The rows of each matrix lie in a flat space through zero, up to rounding. After each matrix: how many dimensions does the smallest such space have?
(in the rows, 128 means zero)

[[ 98  85 141 134 127 113 114 116 137 106 153 101 170 160 116 133 138 105
  112 109]
 [ 85 106 117 120 137 122 130 144 101 136 118  95 131 127 127 127 104 166
  107  84]
 [141 117  94 127 128 123  81 111 124 115 150 139 140 138  98 162 152 117
   76 142]
 [134 120 127 137 122 136 126  88 131 118 136 147 121 128  96 119 121 125
  121 138]
 [127 137 128 122 127 121 123 133 131 118 127 124 132 125 132 136 145 117
  126 133]
 [113 122 123 136 121 108 130 138 114 133 112  93 135 140 145 150 150 132
  127 110]
 [114 130  81 126 123 130 115 166 113 128 121 133 135 122 136 124 115 116
  119 145]
 [116 144 111  88 133 138 166 127 133 132 155 118  73  98  78 119 128 131
  116 115]
 [137 101 124 131 131 114 113 133 111 126 120 108 117 133 114 153 132 112
  104 125]
 [106 136 115 118 118 133 128 132 126 132 138 123 127 135 105 119 125 110
  121 123]
 [153 118 150 136 127 112 121 155 120 138 113 111 117 156 134 165 114  92
  131 153]
 [101  95 139 147 124  93 133 118 108 123 111  99 164 169 150 157 141 131
  114  91]
 [170 131 140 121 132 135 135  73 117 127 117 164  89 116  86 156 140 123
  108 131]
 [160 127 138 128 125 140 122  98 133 135 156 169 116 122  80 117 131 105
  108 126]
 [116 127  98  96 132 145 136  78 114 105 134 150  86  80  55 110 136 134
   89 108]
 [133 127 162 119 136 150 124 119 153 119 165 157 156 117 110 123 131 116
  142 133]
 [138 104 152 121 145 150 115 128 132 125 114 141 140 131 136 131 104 117
  141 134]
 [105 166 117 125 117 132 116 131 112 110  92 131 123 105 134 116 117 139
  139 152]
 [112 107  76 121 126 127 119 116 104 121 131 114 108 108  89 142 141 139
   87 115]
 [109  84 142 138 133 110 145 115 125 123 153  91 131 126 108 133 134 152
  115  90]]
 | 14

[[ 90 161 118 130 143 112 126 142 111 138 114 126 139 114 132 170 120 130
  150 102]
 [161  43 111 123 118 175 125 114 131  97 140 147  82 178 131  91  95 142
  110 139]
 [118 111  80 152 104 168 110 103 113  96 110 139 114 140 139  88 123  80
  111 114]
 [130 123 152  99 148 109 111 158 137 155 180 130 130  81 142 112 140 170
  137 164]
 [143 118 104 148 101 154 131 101 131 100  99 130 124 158 120 100 130  85
  107 118]
 [112 175 168 109 154  70 139 167 132 172 146 119 167  83 120 171 131 176
  160 130]
 [126 125 110 111 131 139  96 142 141 112 139 119 126 106 150  97 133 112
  136 134]
 [142 114 103 158 101 167 142  81 124  91  80 126 106 190 117 126 128  73
  100 107]
 [111 131 113 137 131 132 141 124 104 135 117 146 117 142 120 152 122 133
  122 117]
 [138  97  96 155 100 172 112  91 135  75  94 115 116 166 139  96 111  70
  121 102]
 [114 140 110 180  99 146 139  80 117  94  65 110 139 170 121 148 111  66
  129  75]
 [126 147 139 130 130 119 119 126 146 115 110  96 146 125 136 144 126 107
  150 109]
 [139  82 114 130 124 167 126 106 117 116 139 146  81 159 135 111 130 125
   99 147]
 [114 178 140  81 158  83 106 190 142 166 170 125 159  49 138 121 158 161
  150 157]
 [132 131 139 142 120 120 150 117 120 139 121 136 135 138 111 138 126 136
  120 126]
 [170  91  88 112 100 171  97 126 152  96 148 144 111 121 138  18 153  91
   88 168]
 [120  95 123 140 130 131 133 128 122 111 111 126 130 158 126 153  70 151
  157  89]
 [130 142  80 170  85 176 112  73 133  70  66 107 125 161 136  91 151  14
  101  99]
 [150 110 111 137 107 160 136 100 122 121 129 150  99 150 120  88 157 101
   79 156]
 [102 139 114 164 118 130 134 107 117 102  75 109 147 157 126 168  89  99
  156  67]]
 | 7

[[ 41 171 161  72 104 118 149 144 117 168 145  94 137 133 152  98 105 132
  162 134]
 [171 108 182 121 119 134 173 127 123 104 149  87 157 122 104 153 131 134
  115 122]
 [161 182 180 124 117  88 176 142 122 138 171  80 188 171  73 121 132 134
  126  74]
 [ 72 121 124  78 146 138 117 127 136 134  98 134 108 101 177 102 100 104
  136 147]
 [104 119 117 146 110 128 126 129 139 144 135 127 118 129 116 140 131 146
  149 148]
 [118 134  88 138 128 127  98 136 128 138 116 157  98 131 142 114 138 131
  120 124]
 [149 173 176 117 126  98 163 128 124 139 160  83 186 155  95 122 115 111
  129 103]
 [144 127 142 127 129 136 128 115 116 123 132 112 141 118 133 136 115 111
  120 140]
 [117 123 122 136 139 128 124 116 138 126 120 134 133 128 119 134 120 131
  149 134]
 [168 104 138 134 144 138 139 123 126  94 120 137 134 123 120 142 140 135
  116 114]
 [145 149 171  98 135 116 160 132 120 120 140  96 162 135 119 117 118 116
  118  99]
 [ 94  87  80 134 127 157  83 112 134 137  96 142  74  85 162 136 107 119
  129 178]
 [137 157 188 108 118  98 186 141 133 134 162  74 179 154  81 127 124 141
  139  90]
 [133 122 171 101 129 131 155 118 128 123 135  85 154 112 126 135 102 108
  126 138]
 [152 104  73 177 116 142  95 133 119 120 119 162  81 126 116 145 159 166
  115 120]
 [ 98 153 121 102 140 114 122 136 134 142 117 136 127 135 145  97 119 115
  131 114]
 [105 131 132 100 131 138 115 115 120 140 118 107 124 102 159 119  93  94
  123 154]
 [132 134 134 104 146 131 111 111 131 135 116 119 141 108 166 115  94  62
  106 161]
 [162 115 126 136 149 120 129 120 149 116 118 129 139 126 115 131 123 106
  112 123]
 [134 122  74 147 148 124 103 140 134 114  99 178  90 138 120 114 154 161
  123  84]]
 | 8

[[120 135 122 134 121 140 123 115 120 123 117 137 120 121 131 111 127 131
  135 144]
 [135  90 144  97 130 123 145 152 167 135 137 122 137 132 121 129 139 111
  111 100]
 [122 144  95 144 120 132 115 132 109 138 134 119 137 126 134 137 100 126
  109 106]
 [134  97 144 103 127 124 143 135 156 129 124 127 130 137 122 120 144 120
  126 121]
 [121 130 120 127  97 134 138 124 164 113 101 121 107 139 130 102 142 135
  136 111]
 [140 123 132 124 134 114 136 121 124 126 122 122 132 146 125 136 136 136
  141 136]
 [123 145 115 143 138 136 119 130 108 127 140 132 135 109 132 134 113 125
  123 132]
 [115 152 132 135 124 121 130 118 113 126 121 132 122 137 118 133 134 133
  138 151]
 [120 167 109 156 164 124 108 113  40 141 152 141 155 113 123 162  96 128
  129 178]
 [123 135 138 129 113 126 127 126 141 129 120 127 113 137 127 124 136 134
  130 123]
 [117 137 134 124 101 122 140 121 152 120 105 124 108 149 120 115 147 135
  137 127]
 [137 122 119 127 121 122 132 132 141 127 124 115 128 139 132 131 127 132
  126 106]
 [120 137 137 130 107 132 135 122 155 113 108 128 105 133 127 109 148 136
  142 129]
 [121 132 126 137 139 146 109 137 113 137 149 139 133  97 136 129 108 118
  109 125]
 [131 121 134 122 130 125 132 118 123 127 120 132 127 136 125 123 135 131
  138 144]
 [111 129 137 120 102 136 134 133 162 124 115 131 109 129 123 108 141 123
  122 116]
 [127 139 100 144 142 136 113 134  96 136 147 127 148 108 135 141  97 121
  111 121]
 [131 111 126 120 135 136 125 133 128 134 135 132 136 118 131 123 121 119
  118 124]
 [135 111 109 126 136 141 123 138 129 130 137 126 142 109 138 122 111 118
  114 110]
 [144 100 106 121 111 136 132 151 178 123 127 106 129 125 144 116 121 124
  110  61]]
 | 7

[[151 134 182 132 151 122 137 149 125 103 130 105 131 136 161 143  44 141
  145 140]
 [134 108 140 122 126 126 123 104 133 107 147 144 141 118 167 149  74 123
  135 111]
 [182 140 137 101 149 104  89 131 125 147 149 113 141 156 101 113 157 130
  139 125]
 [132 122 101 133 159 125 134 128 144  95 122 146 150 140 146 118 144 120
  172 143]
 [151 126 149 159  90 100 149  97 153 136 119 119 147 133 137 150 133 150
  100 156]
 [122 126 104 125 100 192  96 161  73 138 110 174 149  90  86 116 171 105
  136  76]
 [137 123  89 134 149  96 147 118 156 101 138 132 165 116 142 155 153 133
   96  93]
 [149 104 131 128  97 161 118 115 120 113 153 143 109 139 103  95 127 126
  103 147]
 [125 133 125 144 153  73 156 120 241 127 141 107 165  89 129 161 198 159
  164 119]
 [103 107 147  95 136 138 101 113 127 170 139  90 105 158 117 137  85 118
   98 142]
 [130 147 149 122 119 110 138 153 141 139 127  80 124 158  95 143 140 112
  143 140]
 [105 144 113 146 119 174 132 143 107  90  80 151  85 137 110 110 129 152
  104 155]
 [131 141 141 150 147 149 165 109 165 105 124  85 137 112 161 114  99 145
  157 177]
 [136 118 156 140 133  90 116 139  89 158 158 137 112 180 140 157 110 100
  112 113]
 [161 167 101 146 137  86 142 103 129 117  95 110 161 140 159 118 177 143
  132 149]
 [143 149 113 118 150 116 155  95 161 137 143 110 114 157 118 133 129 156
  108 130]
 [ 44  74 157 144 133 171 153 127 198  85 140 129  99 110 177 129  90 138
  152 124]
 [141 123 130 120 150 105 133 126 159 118 112 152 145 100 143 156 138 122
  154 134]
 [145 135 139 172 100 136  96 103 164  98 143 104 157 112 132 108 152 154
  172 169]
 [140 111 125 143 156  76  93 147 119 142 140 155 177 113 149 130 124 134
  169 122]]
 | 17

[[159 161 113 159 144 121  90  76 179 123 178 161 103 126 147 152  99 131
  119  95]
 [161 136 129 168 121 124  79  88 211 133 145 179 110 105 123 124 107 148
  148 133]
 [113 129 120 138  96 136 120 134 139 114 167 112 158 159 142 121 133 137
  155 106]
 [159 168 138 169 107 179  81 109 183 115 159  55 171 149 164  94 131 110
  134 112]
 [144 121  96 107 154  86 154 112 147 109 127 128 115 139 138 147 132 117
  119  68]
 [121 124 136 179  86 186  97 158 121 147 155  96 151 128 134  61 159 146
  176 163]
 [ 90  79 120  81 154  97 156 128 109 144  95 150  99 127 114 168 104 118
  119 117]
 [ 76  88 134 109 112 158 128 135 110 163 112 111 165 135 114 134 132 132
  143 162]
 [179 211 139 183 147 121 109 110 111 102 197 114 128 126 173 126 129 114
  108 100]
 [123 133 114 115 109 147 144 163 102 110 106 130 119 140  90 106 155 136
  134 147]
 [178 145 167 159 127 155  95 112 197 106 109  97 125 109 161 121 114  83
  105 120]
 [161 179 112  55 128  96 150 111 114 130  97 156 124 128 100 111  97 213
   56 179]
 [103 110 158 171 115 151  99 165 128 119 125 124 101 129 111 117 122  85
  186 133]
 [126 105 159 149 139 128 127 135 126 140 109 128 129  97 138 136 135  98
  136 141]
 [147 123 142 164 138 134 114 114 173  90 161 100 111 138 190 164 116  52
  123  45]
 [152 124 121  94 147  61 168 134 126 106 121 111 117 136 164 124 113 132
  106  76]
 [ 99 107 133 131 132 159 104 132 129 155 114  97 122 135 116 113 111 114
  152 144]
 [131 148 137 110 117 146 118 132 114 136  83 213  85  98  52 132 114 169
  104 218]
 [119 148 155 134 119 176 119 143 108 134 105  56 186 136 123 106 152 104
  128 165]
 [ 95 133 106 112  68 163 117 162 100 147 120 179 133 141  45  76 144 218
  165 220]]
 | 11
